The rows are grouped in 4 different ways at once. Each group adds its own fixed numbers to the row, and there is some noise. The rows also spread widely along 13 directions, which tell nothing about the answers.
(in the rows, 128 means zero)
Known rows, each followed by its group in each grouping:
[147 154 137 117 160 156 157 186 158 144 109 161 124 164 137 156 117 132
 187 111 101 142 130 186 106 148 120 150 127 198 104  85 153 189  90 105
 181 175 169  88 142 171 170] => (2) Q437 Q117 vigar
[146 144 141 135 125 100 133 158 157 103 113 166 128 157 128 130 121 154
 166 175 138 136 106 141 100 137 126 107 141 137 141 121 167 173 161 139
 165 134 176 125 136 183 161] => (0) Q936 Q840 pobi
[141 139 163 120  85  71 116 155  84  98 115 147 122 116 184 133 110 164
 118 156 115  90 129 146 140 143  99  97  96 109 187 166  73 157 187 100
 124 126  48 144 141 135 105] => (2) Q442 Q517 Poso
[115 140 104 127 138  96 115 118 131 107 147 173 133 156 109 142 102 128
 142 142 162 113 126 142 126 156 113 139 158 143 144 139 161  97 142 108
 151 111 127 119  96 145 126] => (1) Q936 Q103 moga
[166 154 136 146  89 124 129 149 159 129 138 109 168 119  78 166  73 131
 150 138 103 143 145 173 163 122  85 130 141 116 132  89 132 205 167 126
 146 168 133 106 160 165 161] => (0) Q861 Q411 pobi
[108 162 124 141  80  78 110 173 119 114 136 135 123 131 146 161 111 138
 147 159 165 138 102 139 120 142 120 113 169 120 178 107 156 141 154 129
 173 117 114 135 117 168 167] => (1) Q861 Q517 Poso
[ 84 154 133 120 133  74 123 135  88 126 114 179  86 151 131 143 118 122
 127 170 102  78 114  95 111 179  88 126 133  94 177 133 159 118 176  86
 138  71 142 135 123 143 113] => (1) Q442 Q840 vigar
[153 102 117 142 147  87  96  87 126  62  90 143 154 156 104 138 133  90
 137 130 161 102 113 132 125 100 124 154 114 132 117 146 160 112 131  93
 153 130 125 141 125 162 156] => (1) Q437 Q937 moga
[103 160 123 138 121 141 130 110 113 115 105 143  98 116  95 192 108 107
 172 104 132 125 121 114 101 115 107 170 142 128 110  97 206 133 121 126
 149 125 100  98 107 146 160] => (2) Q437 Q411 pobi
[119 137 111 138 182 143 143 140 119  96  86 187 106 107 200 153 167 134
 187  88 166 128 133 178  87 128 152 147  82 170 120 159 143 121  85 125
 148 149  71  86  88 136 112] => (1) Q442 Q937 moga
[124 167 130 141 140 155 127 135 151 108 124 142 142 192  98 124 121 130
 168 177 114 132 108 133 105 129 113  92 152 140 116 119 142 168 156 128
 152 122 182 165 152 163 154] => (1) Q861 Q103 Poso
[173 104  63 119 157  99 116 119 147  99 128 159 205 188  95 163  89 102
 156 131 156  70 122 193 170 139 110 225 152 204 101 127 135 118  97  43
 191 185 107 103 106 169 140] => (1) Q442 Q117 pobi
[112 102 147 148 131  67 103 141 127 126 135 174 173 176 163 104 153  99
 103 120 103 132 154 118 111 156 100 118 131  94 165 155  66 107 156  67
 117  93 119 127 148 121 126] => (1) Q442 Q937 pobi
[146 105 167 135 151 119 142 178 150 148 129 133 111 121 168 131 145 130
 109 109 119 138 142 163 128 149 137 120 119 156 151  87 118 131 103 138
 127 125 157  93 132 123 133] => (1) Q936 Q840 pobi
[119 110 115 143 135 127 111 145 100 150 109 117 165 174 136 159 140  70
 139 101  62 107 137 112 113 135 101 168 133 128 122 112  81 143 128  42
 140 124 102 133 176 137 142] => (2) Q861 Q937 vigar
[177 131 148 140 100 139 143 172 137 121 133  75 108 108 150 135 115 183
 117 198 146  86 114 163 199 128 171 104 138 160 156 119  98 157 120 200
 154 132 157 145  99 131 100] => (2) Q442 Q517 Poso
[118 126  90 128  86 132 113 175  85 155 152  64 142 166 130 190 100 131
 129 185  81  83  84 114 166 136 109 145 163 131 160  98  87 147 162  87
 151 117  99 179 183 127 116] => (0) Q936 Q937 pobi
[122 173 133 151 152 145 150 151 133 149 109 158 147 155 115 148 130 112
 179 125  46 131 177 113  97 164 111 135 151 106 119 124 131 202 146  95
 144 149 164  91 146 167 146] => (1) Q936 Q411 Poso
[ 99 116 160 124 151 129 131 140 166 148 165 164 120 206 106  96 130 113
 108 151 109 128 122 130 125 165  97 112 171 133 139 111 109  83 132 117
 120  59 222 146 134 106 117] => (2) Q442 Q840 Poso
[139  92 145 134 152  85  98 161 147 116 149 148 158 133 122 118 117 105
  93 135 120 140 164 183 169 149 105  86 114 115 192 113 106 121 138 121
 116 103 165 138 145 130 137] => (1) Q936 Q103 Poso
[ 96 141 115 135 148 166 124 126 152 124 153 145 126 147  89 158 104 107
 155 108 138 148 125 178 132 125  98 130 148 147 123 100 150 106 119 127
 133 109 142 135 131 120 131] => (2) Q861 Q411 moga
[145 161 129 132 153 143 142 155 130 111 111 156 132 160 147 127 134 143
 166 157 111 104 118 151 115 148 131 123 122 149 117 138 124 170 135 119
 158 151 150 127 132 151 116] => (1) Q861 Q937 Poso
[ 39 149  81 137 136 168 104 113 121 137 173 145 137 180  83 180 108  85
 160 109 124 164 118 119  99 140  76 125 181 118 142 105 148  71 137 104
 107  69 108 157 145 107 141] => (1) Q936 Q103 Poso
[113 102 114 160 151 134 127 170 147 144 121 131 159 109 160 176 147  81
 146  61 131 174 166 185 116 130 131 163 124 150 142  85 130 127  78 113
 139 148 102  70 129 139 166] => (1) Q437 Q840 pobi
[168  81 130 156 159  75 117 114 150  87 111 167 183 168 167  75 165 127
 110 166 153  85 155 137 148 144 174 141 151 143 129 197  74  93 114 111
 157 118 157 129  66 141  96] => (2) Q442 Q517 Poso
[125 161 121 138 145 148 131 127 102 123 101 124 101 145  83 175 120 105
 163 151  76 101 125  89 117 140 112 136 145 102 127 109 179 173 142 127
 146 122 174 128 134 162 148] => (1) Q936 Q937 Poso
[155  78 161 136 157 153 102 132 176  92 118 108 106 143 134 118 149 114
 108 116 173 154  82 168 128  77 133 100 111 183 119  89 124  80  84 157
 112 103 158 171 147 105 149] => (0) Q437 Q517 pobi
[150 122 121 132 179 159 131  95 132  85  75 151 114 211 109 117 163 118
 171 181 114  74  83  68  85 115 160 149 160 169  67 145 167 131 112 112
 173 116 198 164 114 171 142] => (2) Q936 Q117 Poso
[143 148 162 150  94 135 158 126 150 155 152 126 152 138 122 140 109 151
 130 120  98 131 164 117 127 153 121 137 166 118 111 132  90 156 157 138
 117 142 120  73 112 121 116] => (2) Q936 Q840 pobi
[ 49 162  76 152 154 157 141 146  99 174 138 171 140 156 148 178 144  85
 174  97  74 131 171 100  96 185 110 175 172  97 133 139 123 111 115  86
 135 103 105  82 103 118 107] => (1) Q442 Q937 Poso
[136 134 144 131 146 146 125 130 149 120 108 151 145 183 124 143 129  97
 170  83 122 137 116 145  76 117  94 157 142 175  87 109 123 130 110  74
 140 143 111 120 150 144 168] => (2) Q861 Q517 Poso
[145 133 200 115 128 109 133 145 145 169 127 135  88 190  97 123 128 101
 104 130  68 117 117  64 105 161  90 122 165 127 119  67 151 138 136  98
 140  94 220 115 152 139 173] => (1) Q936 Q117 Poso
[ 92 171 114 123 135 158 138 121 133 116 142 166 104 165  90 158 100 134
 178 146 132 116 112 147 117 139  96 137 159 144 125 115 174 127 139 132
 151 106 150 133 115 139 131] => (2) Q442 Q411 Poso
[159 112 142 124 209 120 124 102 150  91 117 190 138 125  98 100 115 113
 105 118 121  92 169 185 163 158 110 123 102 132 137 157 116  99 122 113
 104 130 170 110  83 114  68] => (1) Q861 Q517 vigar
[108 133 150 127 136 120 104 108 154 120 151 186 153 162  89 148  96  88
 138  63 122 173 152 180 102 130  33 113 107 121 142 115 113 115 156  77
  85 111  87 109 167 118 158] => (1) Q442 Q103 pobi
[ 67 143  74 131 166 185 137 155  87 159 107 113  74 123 122 211 128  87
 166 127  90 107 104 102 109 138 123 187 156 139 129  68 196 107  84 115
 149  99 136 123 126 134 125] => (0) Q437 Q840 pobi

New rows, each followed by its group in each grouping:
[151  91 106 145 181 148 121 119 114  92  84 126 133 129 133 151 162 102
 148 129 123  92 137 128 134 114 168 154 118 148 114 141 139 121  89 133
 147 131 145 134 102 145 116] => (2) Q936 Q937 Poso
[133 143 184 113 147 150 127 110 135  95 127 162  97 160  98 110 111 138
 123 143 105 119 116 141 126 128  87  80  99 121 127 136 126 129 159 143
  93 101 169 158 151 105 103] => (2) Q437 Q937 Poso
[158  95 142 159 126 101 106 109 146 104 116 108 156 104 107 152 123  92
 103  99 148 134 154 140 157 115 132 149 131 117 137 115 128 111 110 131
 121 139 111 100 101 132 150] => (1) Q437 Q517 pobi
[101 137  96 172 127 117 114 120 121 122 117 138 161  97 111 183 124  87
 155 101 124 146 168 129 129 130 126 160 152  91 140 117 162 135 128 117
 148 130  94  88 100 153 149] => (1) Q861 Q411 pobi
[162 120 183 140 152 106 145 181 123 141  81 163 127 128 214 111 175 126
 141  94  80 134 164 137  84 150 136 132  81 138 120 138  90 170 107  97
 137 155 121  73 138 140 133] => (0) Q437 Q937 Poso
[137 120 151 132 144 143 131 157 120 141  88 119  95 166 165 145 163 115
 145 128 100 117  91  91  83 120 140 132 130 169 112  89 134 146 105 103
 148 121 138 136 155 145 161] => (1) Q936 Q117 pobi
[145 109 147 126 198 134 126 126 116  79  63 205 113 107 181 125 162 117
 151  89 125 117 145 169  94 120 136 131  57 156 120 152 133 133  96 100
 127 149  90 104 105 143 110] => (2) Q861 Q117 pobi
[156 121 119 139 149 102 107  94 159  80  96 156 151 163  80 153 117  87
 164 111 174 125 111 152 107 101 113 180 138 168  92  99 199 119 109  93
 176 150 139 106 117 172 187] => (1) Q437 Q411 pobi
[156 107 166 139 138 122 120  75 165 102 129 150 107 131  92 116 127 123
 107 112 164 129 125 104 120 119 126 123 153 130 102 137 148  75 122 157
 102 103 153 108  74 111 122] => (0) Q936 Q517 pobi
[122 144 161 102 162 125 123 130 109  95  98 193  68 124 162 131 129 134
 151 107 137 117 100 156  77 125  95 122  72 162 126 129 161 102 125  99
 119 117  89 124 131 117 115] => (0) Q437 Q411 Poso
[117 116  91 142 195 183 121 119 146  87 125 138 125 151 121 132 140 120
 151 154 168 120 110 178 142 112 154 120 127 179 117 128 153  85  82 161
 138 113 162 162 103 122 107] => (1) Q437 Q103 Poso
[113 158 131 111 115 129 115  95 135 103 147 147 110 205  71 139  90 133
 143 161 145 104  63 101 101 132  79 126 181 155 117 119 148  95 166  95
 134 100 133 168 138 128 135] => (1) Q936 Q517 pobi
[141 113 142 162 147 119 134 175 119 143 100 129 147 106 172 127 155 122
 117 140  71 108 182 134 148 150 161 127 121 109 148 131  85 169 121 122
 145 130 142 110 119 138 102] => (2) Q861 Q411 pobi
[141 127 159 144 132 111 134 165  96 174  79 115 104 113 164 163 146  93
 128  99  48 104 150  88 105 147 116 160 116 119 123  89 118 171 120  73
 142 131 112  86 152 142 142] => (0) Q861 Q411 vigar
[105  71 134 183 107  93 100 222 159 169 158  75 179 181 203 102 188 102
  86 169 137 171 126 119 141 137 184  88 191 142 179  91  56  95  94 144
 169  65 191 170 150 127 173] => (1) Q437 Q103 Poso
[119  97 143 174 113  91 117 159 127 139 136 118 159 110 187 130 172 110
 100 121 130 148 165 126 145 142 156 109 138  91 171 141  80 110 117 145
 128  95 114 109 106 114 127] => (1) Q442 Q937 Poso
[120 183 118 146 122 168 145 146 126 131 116 127 114 126 108 178 112 143
 188 143 103 141 128 121 105 132 119 115 145 125 130 110 165 193 150 155
 143 143 124 113 140 160 153] => (1) Q936 Q103 pobi
[110 105 137 106 137 128 113 162 141 130 168 131 101 165 138 145 118 120
 111 117 157 137  84 175 136 128 102 112 135 187 153  77 130  72 102 113
 130  93 139 159 152 107 137] => (1) Q936 Q117 moga
[116 105 114 108 135 171 107 102 107 109 166  95 107 151  69 176  84 102
 107 123 139  93  90 164 186 108  87 150 130 158 129  89 141  57 108 127
 104  94 117 167 138  74  94] => (2) Q437 Q937 Poso
[184 112 188 127 155 113 127  97 163  97  82 144 105 174  89 104 137 120
 126 157 112 104 100  90  97 108 115 111 123 132  98 115 163 150 151 126
 129 113 215 138 148 158 157] => (0) Q936 Q840 pobi
[113 106 113 148 157 144 102 145 124  75 115 136 122 141 158 116 157 132
 136 183 169 123  96 150 136 103 171  77 126 146 157 147 133 103 119 172
 149  80 154 199 115 137 114] => (2) Q861 Q103 Poso
[137 122 121 137 166 179 125 117 154 106 107 131 119 155  86 163 133  94
 169 107 147 139 100 151 112  97 122 150 132 168  86  85 177 131  89 138
 150 130 166 133 135 145 163] => (2) Q861 Q937 pobi
[166 137 140 140 130 154 142 121  90 126  99  81 133 140 122 144 120 139
 117 179  53  50 133  93 170 135 144 137 120 115 108 151  83 173 152 121
 127 138 137 146 138 119  78] => (2) Q437 Q937 vigar
[ 89 114 118 120 180 129 100 131  93 120 106 148  98 135 108 162 128  62
 119 104  84 112 139 125 123 151  82 144 119 109 164  93 155  87 112  78
 107  82 146 141 141 116 126] => (1) Q437 Q517 Poso
[175 136 182 132 122 133 143 148 177 136 103 125  89 155 122 141 132 136
 154 111 143 152  95 115  82 110 125 130 145 179  91  78 164 151 107 146
 149 145 174  99 132 159 195] => (0) Q936 Q517 pobi
[188 112 171 167  99  76 112 131 143  99 112  92 170 123 135 109 131 136
  98 173 128 104 139 132 168 116 149 100 126 107 141 136  94 173 161 136
 148 140 138 139 129 150 135] => (1) Q861 Q411 Poso
[155  46 158 167 121 120 106 142 124 129 122  60 134 107 168 129 177  99
  70 122 133 119 133 112 165  92 183 118 131 138 140 103  76  87  86 156
 122  84 123 152 118  96 121] => (2) Q936 Q411 Poso
[141 117 119 153  80 156 107 107 122 108 131  45 143 157 110 186 126 105
 142 135 157 113  72 116 141  67 123 144 147 151 105  97 118 124 123 135
 139 120  78 168 162 125 166] => (1) Q442 Q937 Poso
[143  98 139 176 169 134 128 155 205 116 103 149 160 183 155  89 199 115
 163 143 145 184 126 119  72 106 184 104 164 155  93 124 123 133  93 152
 170 110 219 136 125 163 175] => (0) Q936 Q411 pobi
[167 119 169 153 184 161 159  86 158 137  87 130 110 153 101 126 159  94
 129  99  88 104 154  76  97 134 140 166 143 139  58 121 145 130 100 119
 119 130 189  73 102 136 132] => (1) Q936 Q840 moga
[ 91 126  91 174 101 170 125 152 154 163 143  81 134 127 111 210 136  87
 173  95 139 182 118 123 116  98 131 166 186 144 112  55 164 121  81 152
 157 106 118 108 133 139 191] => (0) Q442 Q411 pobi
[114 149 139 135 189 162 137  87 106 116  82 176  84 126  97 143 139 104
 156 116  63 100 155  80  86 141 107 140 118  94  98 141 172 134 136 111
 104 108 151 105 109 130 101] => (0) Q936 Q411 Poso
[115 117  97 135 128  98 104 117 134  84 165 160 145 115  98 142  96 132
 110 162 174 121 129 172 183 140 119 123 140 106 172 143 152  77 145 158
 133 104 139 135  84 116  92] => (0) Q437 Q937 pobi
[136 139 203 155 108 110 133 105 122 133 111 134 111 121 121 116 138 123
 100 132  67 116 169  72 124 140 109  93 126  60 134 144 101 153 172 144
  95  85 145 115 122 117 113] => (2) Q442 Q411 Poso
[148 134 145 143 116 141 128  80 133 102 139 102 113 130  81 141 104 138
  99 170 146  85 100 105 166 122 127 127 151 121 114 125 147 106 153 163
 115 109 140 135  95 111  94] => (1) Q861 Q840 pobi
[151 121 156 134 109 136 122  97  89 123  85  85  81 133 136 184 142  94
 130  93 138  94  76  71  94  88 124 177 119 158  84  93 159 105 100 104
 133 126  57 111 132 115 154] => (1) Q437 Q937 pobi
[164  99 131 142 110 121 123 143 146 130 153 106 175 170 143 129 127 122
 115 130 147 112 122 158 159 125 142 154 155 172 109 124  77 113 110 111
 155 139 119 127 124 122 125] => (2) Q861 Q937 Poso
[157  81 133 168 178 133 119 140 136  94  98 102 127  93 157 114 174 118
  96 161 134 105 153 147 179 116 200 111 111 128 147 131 122 110  81 181
 139 113 184 140  83 126  95] => (1) Q437 Q411 Poso
[ 83 166 142 159 141 196 153 154 136 126 116 154 110 107 165 149 149 142
 178 101  96 182 151 152  81 124 126  84 108 110 128 130 116 172 137 169
 103 125 102 109 140 122 119] => (2) Q861 Q840 pobi
[144 135 156 135 146 160 118 142 180 110 140 131 140 167  77 131 112 112
 140 130 122 163 119 177 136 117  91  87 121 136 128  85 133 158 138 147
 122 126 197 149 175 134 160] => (1) Q861 Q937 pobi
[136 111 102 154 153 101 134 157 153 126 128 174 192 140 157 135 136 120
 157 114 119 137 178 175 124 161 133 159 145 140 136 147 106 141 121  94
 153 153 124  75 106 159 125] => (0) Q936 Q840 Poso
[177 131 126 173 118 169 155 135 163 131 134  82 185 122 144 149 132 145
 147 113 143 140 153 172 157 110 172 148 136 165  85 139  77 163  96 166
 143 188 100  87 110 122 116] => (1) Q437 Q937 vigar
